There are 9 hidden switches. A switch that is on adds its own fixed numbers to the row, and there is some noise. The rows also spread widely along 12 directions, which tell nothing about the answers.
Known rows, each followed by its switches (1 for on, 0 for off):
[-1.34  1.18 -0.74  1.39 -1.18 -1.36 -0.23 -0.07 -0.57 -2.55 -1.18  2.48
 -1.58  0.47  0.69  0.32 -0.40 -2.01  0.10  1.86 -1.28 -0.94  2.00 -0.23
  0.38 -0.42  2.99  0.28  0.67  2.25  1.88  1.51 -1.48 -1.98 -0.35 -0.17
  0.18  0.60  1.29  1.15 -1.16  0.51]	0 1 0 0 0 1 0 1 1
[-0.94  0.79 -1.65 -0.80 -1.43 -0.53 -0.05 -1.75  2.36  1.05  2.69  0.06
  0.66  0.65  0.13 -1.85  0.63 -0.82 -1.60  0.97 -3.35  3.43  0.14 -1.84
 -3.19 -2.32 -0.88 -0.13 -1.56  3.75  1.05 -0.44 -1.16  1.14  1.58  2.93
 -0.70 -2.25 -1.17  4.46 -2.06 -1.08]	0 1 0 0 0 1 0 0 0
[ 0.71  1.62 -0.05  1.74 -1.32 -1.08  0.99  1.26 -1.07  0.76  0.60 -1.17
 -1.15 -0.38 -0.42  0.54 -1.25 -2.38  2.12 -1.64 -1.79  1.89 -0.03 -1.56
  0.19 -0.56  2.57  0.68  0.36  0.67  2.70  3.71  0.17 -0.54 -0.16 -0.23
 -1.67  3.28  1.69  2.26 -0.64 -0.01]	0 1 0 0 0 0 0 1 0
[-0.22  0.85 -0.08  1.50 -2.18 -1.19  0.38  1.69 -0.53  0.19 -0.91  0.08
 -1.21 -0.56  0.40  0.48 -0.29 -0.44  0.59  0.55 -0.83  1.55  1.68 -0.85
 -0.98 -0.25  2.18  0.33  0.30 -0.02  1.53  2.69 -1.22 -0.58 -1.58 -0.07
 -0.42 -0.02  0.95  1.27  1.32 -1.50]	0 0 0 1 1 0 1 1 0
[-0.79  1.39  0.14  0.12 -2.97 -0.31 -1.27  1.90 -0.05 -0.61  0.36  0.91
  0.64  0.26  0.86  0.39 -0.24 -1.50 -0.07 -0.18 -2.15  1.23  1.39 -1.93
 -2.29 -0.43  2.27  0.08  0.81  1.06  1.21  2.02 -2.01  0.39 -0.89  0.95
 -0.02 -2.58 -0.73  2.24 -0.41 -0.94]	0 0 0 1 1 1 1 0 1
[ 0.90  2.25  0.67  0.82  1.35 -0.50  0.41  0.10  0.90  0.36  1.15 -2.07
  0.21 -1.54  0.93 -0.57  0.56  0.53 -0.89 -0.50 -1.41  0.71 -0.67 -1.57
 -0.40  1.34 -1.08  0.34  0.26 -0.26  0.55  1.74  0.08  1.09 -0.15  1.47
  0.21 -0.65  1.81  1.26  0.25 -0.39]	0 1 1 1 0 0 0 0 1
[ 0.00  2.01 -2.36  2.93 -0.22 -0.24  0.11 -0.40  1.91 -0.30  2.58 -0.91
  0.65  1.23 -1.17 -0.40 -2.49 -2.70  1.74 -2.43 -1.80  2.42 -1.99 -2.28
 -3.17 -1.59  2.33 -0.43 -0.74 -2.42 -2.36  0.06 -1.15 -0.93 -0.09  0.70
  2.12  0.63  1.65  1.80 -2.29 -0.98]	0 1 0 1 0 0 0 0 1
[ 1.47  2.46 -2.21 -1.35 -0.78 -0.29 -1.39 -0.79  0.98  3.74 -0.86 -1.15
 -1.50 -0.67  0.28 -2.04 -0.79  1.82  0.09  3.38 -0.43  2.04 -0.03 -1.30
 -2.84 -2.86 -4.93 -1.69 -0.63 -2.02 -3.02  3.14 -1.00  0.66 -4.64  0.28
 -0.17 -0.59  0.35  0.98  4.15 -0.91]	0 1 0 1 1 1 0 0 1
[-0.25  0.83 -1.38  0.89 -0.13  0.08 -0.08  0.33  1.48  1.11 -0.95 -0.07
  1.02 -1.28  1.11 -1.92 -1.55  0.70  0.07  1.48  0.79  0.66 -0.08 -0.96
 -0.78 -0.84 -1.08  0.82 -0.42 -1.49 -1.45 -0.04 -1.42  0.18 -1.54  0.81
  0.49 -1.19 -1.09  0.59  1.78 -1.19]	0 1 0 0 1 0 0 1 0
[ 1.70  1.36  2.44  0.13 -0.54 -1.13 -1.11  0.34  1.31  1.11  0.41 -0.51
  0.22 -1.32 -0.16 -1.10 -1.69 -0.11 -0.69 -0.98 -2.07  1.57  1.39 -1.50
 -1.44 -1.29 -0.01  1.13  0.81  1.23  2.13  0.09 -0.12 -0.41  0.00  0.11
  0.21  0.42  0.13  1.82  0.23 -1.78]	0 0 0 0 1 0 0 1 0
[-0.51  1.22 -1.06  0.57  0.91 -1.83  2.07  0.98  2.51  0.73  0.03 -1.50
 -1.02 -0.24  1.82 -0.60  0.78  0.46 -1.70  0.96 -0.42 -0.11  0.81  0.58
  0.32  2.56  2.43  1.80 -0.11  1.73  0.92 -1.43 -0.51 -0.38  0.81  0.76
  0.39 -0.98 -0.80  2.17 -0.60 -2.10]	0 1 1 1 1 1 1 1 0
[ 0.64  2.62  2.71 -1.33  0.28  1.03 -1.32  3.15  0.74  2.78 -0.48 -1.80
  3.16 -2.55  1.18 -1.82 -1.26  0.66 -0.75 -0.03 -0.96 -0.43  0.47 -2.01
 -0.55  0.57 -2.35  1.17  1.90 -1.05  2.25  0.97 -0.08  0.59 -0.19  0.83
 -0.11 -1.87 -1.02  0.94  1.49  0.43]	0 1 0 1 1 1 1 1 1
[ 0.98  0.92  1.53  1.64  0.72  0.13  0.32  0.31 -1.33  0.05 -2.11  0.35
  1.80 -3.31  1.74 -0.86 -0.55  2.16  0.11  1.64  0.40  0.70  0.29 -1.47
  0.14 -0.29 -1.02  0.46  0.08 -1.34  1.67  2.96 -1.23  0.00 -1.54  1.12
 -1.00 -1.76  1.73 -1.48  1.67  0.34]	1 0 1 0 1 1 0 1 0
[-1.11 -1.10 -0.05 -1.22 -1.44 -0.04  1.18  1.49  0.26  2.09 -0.91 -2.27
 -0.05 -0.56  1.26 -0.12  0.47  0.88  0.07  0.95  1.66  0.49 -0.08  0.38
  0.87  2.07  0.15  2.43  1.01  0.93  1.06  0.74 -0.72  0.94 -0.08  0.69
 -1.04  0.46 -2.86  1.34  1.54 -2.26]	0 0 0 0 1 1 0 1 0
[-0.16  1.90 -2.22  1.13  1.86 -2.03  1.39 -0.51  2.73  0.58  1.48 -1.99
 -2.38  0.52  0.85 -1.33  0.16 -0.88 -1.15 -0.70 -1.02 -1.79 -0.46  0.16
  0.30  2.01  1.85  1.27  1.57 -0.10 -0.91 -0.48 -0.48 -0.13  0.56  0.00
  2.11  1.05  0.75  2.92 -0.15 -1.63]	0 1 0 1 1 0 0 0 1
[ 0.23  2.21 -2.22  1.01  1.92  0.01  1.70  1.99  0.36  1.85 -0.35 -2.07
 -0.21 -1.50  1.98 -0.78 -0.32  0.20  0.20  0.01  0.35 -1.13 -1.21  0.01
  0.97  1.38  2.05  0.54  0.34 -2.08  0.36  0.25 -0.62 -0.20 -1.20 -0.94
 -0.31  0.35 -0.05 -0.27 -0.29  1.23]	0 0 1 1 1 1 1 0 0
[-2.44  0.93 -6.91  0.77  1.01 -2.44  3.33 -1.03  3.06  2.04  0.76 -1.93
 -2.88  0.57  2.39 -2.68  2.30  0.96  0.11  1.89  0.97 -0.53 -2.40  0.81
  0.62  1.78  0.61  1.91 -1.89  1.31 -2.08 -0.11 -0.23  2.14 -0.09  2.20
  0.03  0.01 -1.79  4.45  0.55 -1.22]	0 1 0 0 0 0 0 1 1
[-2.15 -0.54 -1.90 -0.19 -3.19  1.79  0.45  1.74 -1.67  1.79 -0.43 -0.60
  0.71 -0.65  0.01  0.56  0.33 -0.36  2.47  1.84  1.35  3.22 -1.63 -1.26
 -2.18 -1.20 -0.12  0.08 -0.18 -0.10  0.66  3.57 -1.18  1.81 -1.26  0.91
 -1.89  0.38 -1.44  1.46  1.39  0.34]	0 0 1 0 0 0 0 1 0
[ 1.10  1.14  1.10 -0.25 -1.42  0.12 -0.36  1.84  0.00  1.86  1.33 -1.88
  0.31  0.03 -0.76  1.22 -2.77 -3.38  1.05 -2.13 -2.27  2.02  0.21 -1.01
 -1.11 -0.90  2.25  0.59  1.85  1.37  1.92  0.80 -0.11 -1.20  0.18 -1.53
 -0.47  2.79 -1.10  1.67 -1.69 -0.01]	0 1 0 0 1 0 0 0 0
[ 0.19  1.28  0.52 -0.89 -0.58  1.03 -0.48  3.13 -0.12  0.70 -1.67 -1.28
  1.26 -1.55  0.98  1.51 -0.99  0.11 -1.07  1.87  1.25 -0.06  0.69 -0.95
  0.89  1.28 -1.41  0.01  0.57 -0.32 -0.36 -0.10  0.53  0.10 -3.07  0.43
 -0.43 -0.66 -1.63 -1.33  1.23  0.46]	0 1 1 1 1 0 0 1 0
[ 0.04  1.90 -0.38  0.57  0.07 -0.75 -0.06  2.52  0.78 -0.07 -1.43 -0.77
 -0.98 -0.38  1.13  1.20 -0.67 -0.36 -0.76  1.11  0.30 -0.77  1.01  0.01
  0.36  1.57  1.53  0.33  0.28 -0.28 -1.20 -0.04  0.24 -1.36 -2.52 -0.66
  0.93 -0.47 -0.29 -0.79 -0.08 -0.40]	0 1 1 1 1 0 1 1 1
[ 0.62  0.73 -1.93  0.16 -0.51 -0.32  0.86 -0.45  2.52  3.26  1.25 -1.98
  1.07  0.18 -0.09 -1.33 -1.32  0.63  0.01  0.24 -0.90  3.22 -1.17 -1.31
 -3.29 -1.69 -1.04  0.07 -1.12 -0.83 -1.12 -1.03 -0.54  0.12 -0.92  1.58
  0.57 -0.57 -0.42  1.99 -0.11 -1.67]	1 0 0 1 1 1 0 1 0
[ 0.36  1.31 -1.95 -0.99 -1.61 -0.99 -0.10  1.65  1.74  0.85  0.43 -1.33
 -1.12  1.79  0.37  1.20 -0.41 -1.75 -1.67  0.50 -0.70  0.42  0.44 -1.30
  0.13  1.09  1.20  0.15  0.04  1.32 -1.33 -1.42  0.84 -0.15 -1.91  1.11
 -0.03  0.33 -2.10  1.78 -0.96 -1.87]	0 1 0 1 1 1 0 1 0
[-1.24 -0.17 -1.27 -3.63  1.60  1.20  1.48  0.58  1.85  4.86 -1.07 -2.53
  1.41 -2.14  2.10 -1.33  0.82  3.11 -2.25  5.01  2.04 -0.66 -0.87  1.92
 -0.08  0.87 -4.48  0.47  0.32  1.33  0.67 -3.38  0.24  0.32 -0.62  0.60
  0.09 -1.10 -2.89  0.19  1.47  1.44]	1 0 1 1 1 1 0 1 0
[ 0.66  1.11  4.13 -2.04 -4.37  0.55 -4.90  1.85  0.46 -0.30 -0.29  1.71
  0.23  0.63 -1.98  0.99 -1.21 -1.10 -1.91  1.59 -2.24  2.34  3.82 -2.06
 -4.32 -3.33 -1.57 -1.05  1.12  2.35  1.28  0.40  0.09 -1.04 -1.81  0.24
  1.44 -1.08 -0.32  0.87  0.78 -1.20]	0 0 0 1 0 0 1 1 1
[-0.17  1.36 -3.56  1.89  0.90  0.71  0.54  1.93  3.26  2.14  0.42 -1.46
  0.95  0.75  0.05 -1.86 -4.64 -2.33  2.29 -1.91  2.37 -1.05 -2.83  0.01
 -0.95  0.16  4.08  2.09  1.04 -4.28 -3.94 -3.88 -0.97 -1.52 -0.44 -2.07
  3.81  2.82 -2.53  0.73 -0.67 -1.70]	0 1 0 0 1 0 0 1 0

New rows, each followed by its switches (1 for on, 0 for off):
[ 1.17  1.25  1.40  3.51  2.16 -0.18 -0.97 -0.37  2.60 -1.28 -0.55 -1.08
  0.26 -0.55 -0.76 -1.84 -2.56  1.06 -0.25 -1.53  1.53 -1.19 -0.47 -1.28
 -0.97  0.96  0.42  1.72  1.68 -5.65 -3.47 -0.97 -1.40 -1.37 -0.68 -0.14
  4.57  0.51  2.41 -1.53  1.95 -4.06]	0 0 0 1 1 0 0 1 1
[-0.71  1.12 -1.27 -0.05 -1.44 -2.39  0.34 -0.12 -0.86 -0.89 -1.41  0.36
 -3.51  0.11  0.52  1.46  1.36 -0.31 -1.08  3.57 -1.13 -0.16  2.53  0.21
  1.05  0.15 -0.63 -0.89 -0.17  2.59  0.97  2.78  0.10 -1.41 -2.60  0.69
 -0.98  0.90  1.92  0.85  1.06  0.40]	0 1 0 1 0 0 0 1 1
[ 0.71  1.44  0.53  0.70  0.00 -0.36 -0.29  1.49 -0.06  0.99 -0.51 -1.36
 -1.38 -0.15 -0.71  0.69 -0.59 -0.42 -0.93  0.48 -0.94 -0.22  1.07 -1.29
 -0.10 -0.45  0.23 -0.45  1.12 -1.04  0.59  1.12  0.63 -1.57 -1.06 -0.37
  0.02  1.55  1.59 -0.75  0.48  0.42]	0 0 0 1 1 0 1 1 0
[ 0.89  1.55 -1.35  0.87 -1.52 -0.67  0.69  1.78  0.36  1.78  0.47 -3.25
  0.32 -1.10  1.44  0.08 -0.83  0.05  1.73 -1.50  0.06  2.49 -1.34 -1.84
 -0.35  1.77  0.03  1.14 -0.43 -1.88 -1.92  3.69 -0.91  1.98 -3.10  1.42
 -1.06 -0.91 -0.91  1.67  1.86 -2.52]	0 1 0 1 1 0 0 0 1
[ 0.39  1.55 -1.31 -0.76  0.29 -1.54 -0.46  0.17  2.17  1.85 -0.68 -0.66
 -3.76  0.29 -0.13 -0.84 -0.19  0.31 -1.19  2.28  0.62 -1.72  0.57  1.30
 -1.52 -0.09  0.39  0.66  2.24  0.19 -1.02 -0.67 -0.04 -0.78 -1.60 -2.01
  2.92  2.71  0.31  2.03  2.33 -1.65]	0 0 1 1 1 0 0 1 1
[ 1.12  2.53 -0.22  0.77 -0.08  0.36 -2.28  0.62  1.15 -1.95 -0.14  1.10
  0.68  0.35  0.77  0.34 -1.72 -0.82 -0.75 -0.20 -0.84 -0.02 -0.20 -1.80
 -0.60 -0.88  1.69 -0.31 -1.05 -0.24 -2.20 -1.26 -0.06 -0.85 -2.48  0.41
  1.08 -1.17 -0.57 -1.34 -2.61  0.16]	0 0 1 0 0 1 0 0 1
[ 0.00  0.72 -1.16 -0.34  0.38  0.47  1.04  1.06  0.26  3.33 -1.27 -2.77
  0.04 -1.92  0.82 -1.35 -1.14  1.43  1.20  2.40  2.56  0.43 -0.99  0.44
  0.35  0.50 -2.87  0.62  0.16 -2.89 -1.01  1.08 -0.30 -0.16 -1.89 -0.30
 -0.05  1.61 -0.03 -0.41  3.21 -0.37]	0 1 0 1 0 0 0 1 0
[-0.21  0.03 -0.02 -2.12 -2.03  0.93 -1.28  0.00  2.39  3.03  0.56 -1.51
  1.53 -0.48 -0.46 -1.72 -0.27  1.84 -1.25  2.82  0.35  3.68  0.10 -1.80
 -3.77 -1.84 -5.63 -0.24 -1.21 -0.07 -1.56 -0.44 -0.48  1.49 -1.42  2.69
  0.35 -2.19 -1.86  1.81  2.82 -2.65]	0 1 0 1 0 0 0 1 0
[-2.60 -1.59 -0.04 -1.68 -0.14  1.59  1.54  0.74  0.16  3.05 -1.23 -2.68
  1.28 -2.22  1.45 -0.87  0.43  2.30  1.23  3.60  3.22  1.51 -1.47  1.78
 -0.71  1.17 -3.31  2.07  0.74  0.36  0.40  1.03 -1.46  0.77  0.79  0.46
 -0.29 -0.24 -2.38  0.35  2.70 -0.19]	0 1 1 0 0 0 0 1 1
[-0.52  0.83  0.53  0.18  0.14  1.61  0.10  1.46 -0.25  1.89  0.54 -1.37
  2.33 -1.37 -0.35 -0.13 -2.95 -1.41  1.00 -0.03 -0.26  1.12 -0.63 -0.50
 -1.68 -1.10 -0.30 -0.22  1.91 -2.04  1.07  0.25 -1.64 -1.60  0.41 -1.12
  0.94  1.09  0.43  0.08 -0.06  1.05]	0 1 0 1 1 0 0 0 0
[-0.73  1.43  0.81  0.39 -0.95 -0.26 -1.54  0.76  1.25 -1.76 -0.57  1.53
  0.36  0.72  0.20 -0.82 -1.05 -1.57 -1.29  0.41 -0.93 -1.41  1.58 -1.60
 -1.04  0.00  1.85  1.26  1.94  1.01  0.13 -0.43 -1.23 -0.70  0.29  0.70
  1.90 -1.05 -0.89  1.58 -0.47 -1.79]	0 1 0 0 1 1 0 1 1
[-0.48 -0.29  1.17  0.20 -1.40  0.44 -0.72  0.63  0.69  0.36 -0.18 -0.43
  0.54  0.14 -0.63  0.25 -1.62 -1.03 -0.30  0.48 -0.31  1.37  0.97 -1.07
 -1.41 -0.64  0.29  0.81  1.42  0.52  0.00 -0.08 -0.87 -0.90  0.32  0.32
  0.87  0.48 -0.86  0.82  0.51 -1.89]	0 1 0 0 1 0 0 1 0
[-1.90  1.61 -4.16  0.34 -0.47 -0.16  0.93  0.46  0.14  1.35 -0.88  0.39
 -1.55 -0.19  1.76 -1.04  0.21 -0.13  1.16  3.74  0.68  0.12 -0.56  0.91
 -1.92 -0.70  0.69 -0.84 -0.58 -0.53 -0.95  1.74 -2.08 -0.75 -1.88 -0.81
  0.37 -0.64 -0.06  1.18  0.81  1.17]	0 1 1 1 0 1 1 0 1
[-0.56  0.37 -0.07 -0.33 -0.76  0.50 -0.46  0.29 -0.47  0.57 -1.06  0.63
 -0.58 -0.13 -0.66  0.29 -1.86 -1.26  0.01  2.66 -0.10  0.27  1.15  0.20
 -0.37 -2.36 -0.53 -0.69  0.62  1.03  1.04 -0.29 -0.31 -2.79 -0.63 -1.14
  0.37  2.07  0.47 -0.54 -0.27  1.49]	0 1 0 0 0 0 0 1 0
[-1.99  0.69 -3.62 -1.79 -2.73  0.52 -0.41  1.01  1.64  1.12  0.57 -0.52
 -0.08  1.90  0.47 -0.29  1.88 -0.23 -1.99  3.12  0.23  1.29 -0.53 -2.36
 -1.43  0.08 -2.31 -0.71 -1.32  1.31 -2.27 -0.44  0.03  2.50 -1.88  3.96
 -0.55 -2.18 -2.92  2.79  0.61 -1.48]	0 1 0 1 0 1 0 1 0
[-1.57  1.71 -3.51  2.07 -0.58 -0.58  1.89  2.79  0.24 -0.30 -0.56 -1.41
 -0.81 -0.58  3.03 -0.05  0.49 -0.60  1.76  0.11  2.01 -0.76 -1.47  0.06
  1.07  3.89  3.79  1.82 -0.22 -1.91 -1.63  2.48 -1.54  1.31 -2.24  0.41
  0.28 -1.05 -1.15  0.92  0.90 -1.16]	0 1 1 1 0 0 1 0 1
[-1.21  0.11  0.98 -1.40 -2.75  2.01 -1.88  3.77  0.18  1.25 -1.42 -0.58
  0.01  1.28 -0.70  0.21 -0.99 -1.66 -0.62  1.60  2.08 -1.70  0.93 -1.14
 -1.22  1.27  0.61  1.13  3.85 -1.77 -0.72  0.44 -0.89 -0.13 -0.77 -0.77
  2.11  0.87 -2.53  0.38  3.09 -2.46]	0 1 0 1 1 1 1 1 0
[ 0.33 -0.03  1.47  1.06 -1.04 -0.53 -2.18  0.35  1.84 -2.22 -1.99  1.29
 -1.70  1.38 -0.83  0.55 -3.61 -1.57  0.11  1.18  2.01 -1.28  1.93  1.23
 -0.78 -0.19  2.51  1.39  1.36 -0.98 -2.79 -2.24 -1.25 -4.05 -1.55 -2.63
  4.38  2.46 -0.44 -1.74  0.63 -3.23]	0 1 0 0 0 0 0 1 1
[-1.30 -0.23 -2.22  1.01 -1.79 -0.03  0.01 -0.14  1.35 -0.26 -0.68  0.01
 -0.24  1.06  0.27 -0.65 -0.76 -0.18  0.76  1.82  1.56  0.98 -0.90 -0.69
 -1.87 -0.04 -0.06  0.84 -0.46 -0.79 -3.18  0.90 -1.31  0.43 -1.64  1.60
  1.80 -0.71 -1.01  0.80  1.22 -2.21]	1 1 0 0 0 0 0 1 1
[-1.90 -0.14 -2.33 -0.40 -1.78  0.09  0.32  0.09  0.28 -0.38 -0.16  0.27
 -1.03  0.82  0.96  0.05  0.31 -1.21 -0.49  2.29  0.33  0.27  0.29  0.02
 -0.22  0.01  0.48  0.18 -0.17  1.50 -0.82  0.40 -1.11  0.34 -0.69  1.09
 -0.02 -0.34 -1.81  1.23  0.11 -0.69]	0 1 0 0 0 0 0 0 0
[ 3.27  2.83  2.25 -0.16 -1.84 -0.62 -2.78  3.44  1.43  1.66 -0.85 -1.22
 -0.99 -0.78 -0.25 -1.08 -1.97 -0.44 -0.76 -1.54  0.65 -1.34  1.15 -2.36
 -0.20  1.29  0.57  1.83  2.97 -2.49 -0.46  1.39  0.83  1.39 -3.35 -0.74
  1.89  2.00 -0.63  1.51  4.31 -4.09]	0 0 0 1 1 0 0 1 0
[-0.28 -1.64  1.11 -1.47 -3.13 -0.90  0.00 -0.22 -0.02  0.65 -0.48 -2.32
 -2.53  1.33 -1.22  2.42  1.41  0.85 -1.53  3.08  0.15  3.72  1.94 -0.46
 -0.88  0.26 -3.33 -0.42 -0.69  2.18 -0.98  2.32  0.37 -0.24 -1.98  2.09
 -1.19  0.62  0.08  0.12  2.26 -3.23]	0 1 0 1 0 0 0 1 0
[-1.81  0.26 -0.30  0.39  0.10 -0.27  0.87 -0.27  0.73 -0.20 -0.88  1.23
  0.89 -1.72  1.65 -1.54 -1.11 -0.13 -0.18  2.65  0.32  0.32  1.47  1.36
  0.15 -0.62  0.70  1.34 -0.08  1.87  2.42 -1.79 -2.10 -1.89  1.04 -0.04
  0.64 -0.51 -0.45  1.20 -0.62  0.38]	0 1 0 0 0 0 0 1 0
[-0.94  1.91 -3.55  1.55 -1.59 -2.46  2.42  0.40 -1.16  0.91  0.23 -0.11
 -2.14 -1.17  1.78 -0.44  2.46  0.25  1.53  1.70 -1.35  1.64 -0.56 -0.83
 -1.01  0.21  1.77 -0.08 -0.87  2.37  3.11  5.30 -0.80  2.18 -1.68  1.61
 -1.89 -0.17  2.52  4.53  1.19  0.87]	1 0 1 1 0 0 0 1 1
[-0.03  2.28 -0.42  2.23  0.20  0.71 -1.14  0.37 -1.28 -0.79 -0.87  1.24
 -0.41 -0.97 -1.01 -1.49  0.17 -0.01 -0.59  1.16 -0.53 -1.72  0.32 -3.81
 -0.90 -1.85 -1.38 -1.45  2.43 -3.82  0.30  3.99 -0.78  0.45 -1.48  1.20
  0.83  0.42  3.96  0.39  3.25  0.76]	0 0 0 1 1 0 0 1 0
[-0.34  0.93 -0.93  5.71  0.90 -1.43  3.02 -0.53  0.98 -1.97  1.50 -1.16
  2.29 -1.62  0.72 -0.42 -1.52 -0.52  1.85 -3.16 -1.56  3.91 -0.94 -2.59
 -0.97  0.80  3.23  1.31 -1.81 -2.15  0.39  1.45 -2.53 -0.45  1.07  2.89
 -0.28 -2.13  2.93  1.67 -1.68 -2.74]	0 1 0 1 1 0 0 1 0
[-0.95  1.45 -2.31  1.07 -1.04 -1.77  0.14  0.90  1.81 -0.77 -0.09  0.24
 -3.10  2.02 -0.07  0.39 -0.60 -2.12 -0.23  1.01 -0.37 -0.64  1.10  0.57
 -0.82  0.34  3.34  0.33  0.19  0.63 -1.36 -0.95 -0.37 -2.13 -1.23 -0.72
  2.22  1.34  0.35  1.54 -0.73 -1.60]	0 1 0 1 0 0 1 1 1
[ 1.64  1.26  1.99 -0.52  1.52 -1.78  0.51 -1.99  2.34  2.54  2.53 -3.54
 -0.42 -1.58  0.79 -2.74  2.27  2.27 -2.94 -0.87 -3.47  1.41 -0.22 -2.73
 -1.16  1.04 -4.33  1.29  0.79  2.10  1.71  3.20  0.81  3.39  1.50  3.99
 -0.72 -2.10  0.88  4.05  1.91 -2.24]	1 1 0 0 1 0 0 0 1
[-0.77  2.85 -1.92  1.15  0.78 -1.72 -0.52  0.35  0.28 -1.33 -1.98  2.72
 -2.85 -0.56  1.37 -1.68  1.13 -0.05 -2.96  4.03 -0.76 -3.96  3.26 -0.63
  1.20 -0.29  0.42 -1.00  1.26  0.11  0.74  0.75 -0.78 -1.08 -1.98  0.14
  1.23 -1.01  2.07  0.84  2.00  0.84]	0 1 0 1 1 0 1 1 0
[-0.97  1.29 -1.15 -0.47  0.01 -0.88  1.33  1.62  0.10  0.92 -1.27  0.00
 -0.74 -1.66  3.34 -1.19  1.73  1.19 -1.62  2.95  0.59 -1.76  1.00  0.58
  0.85  2.41  1.25  1.10  1.22  1.19  2.15  1.18 -1.45  1.19 -1.10  0.51
 -0.04 -2.11 -0.90  1.53  1.66 -0.02]	1 0 1 1 1 1 1 0 0
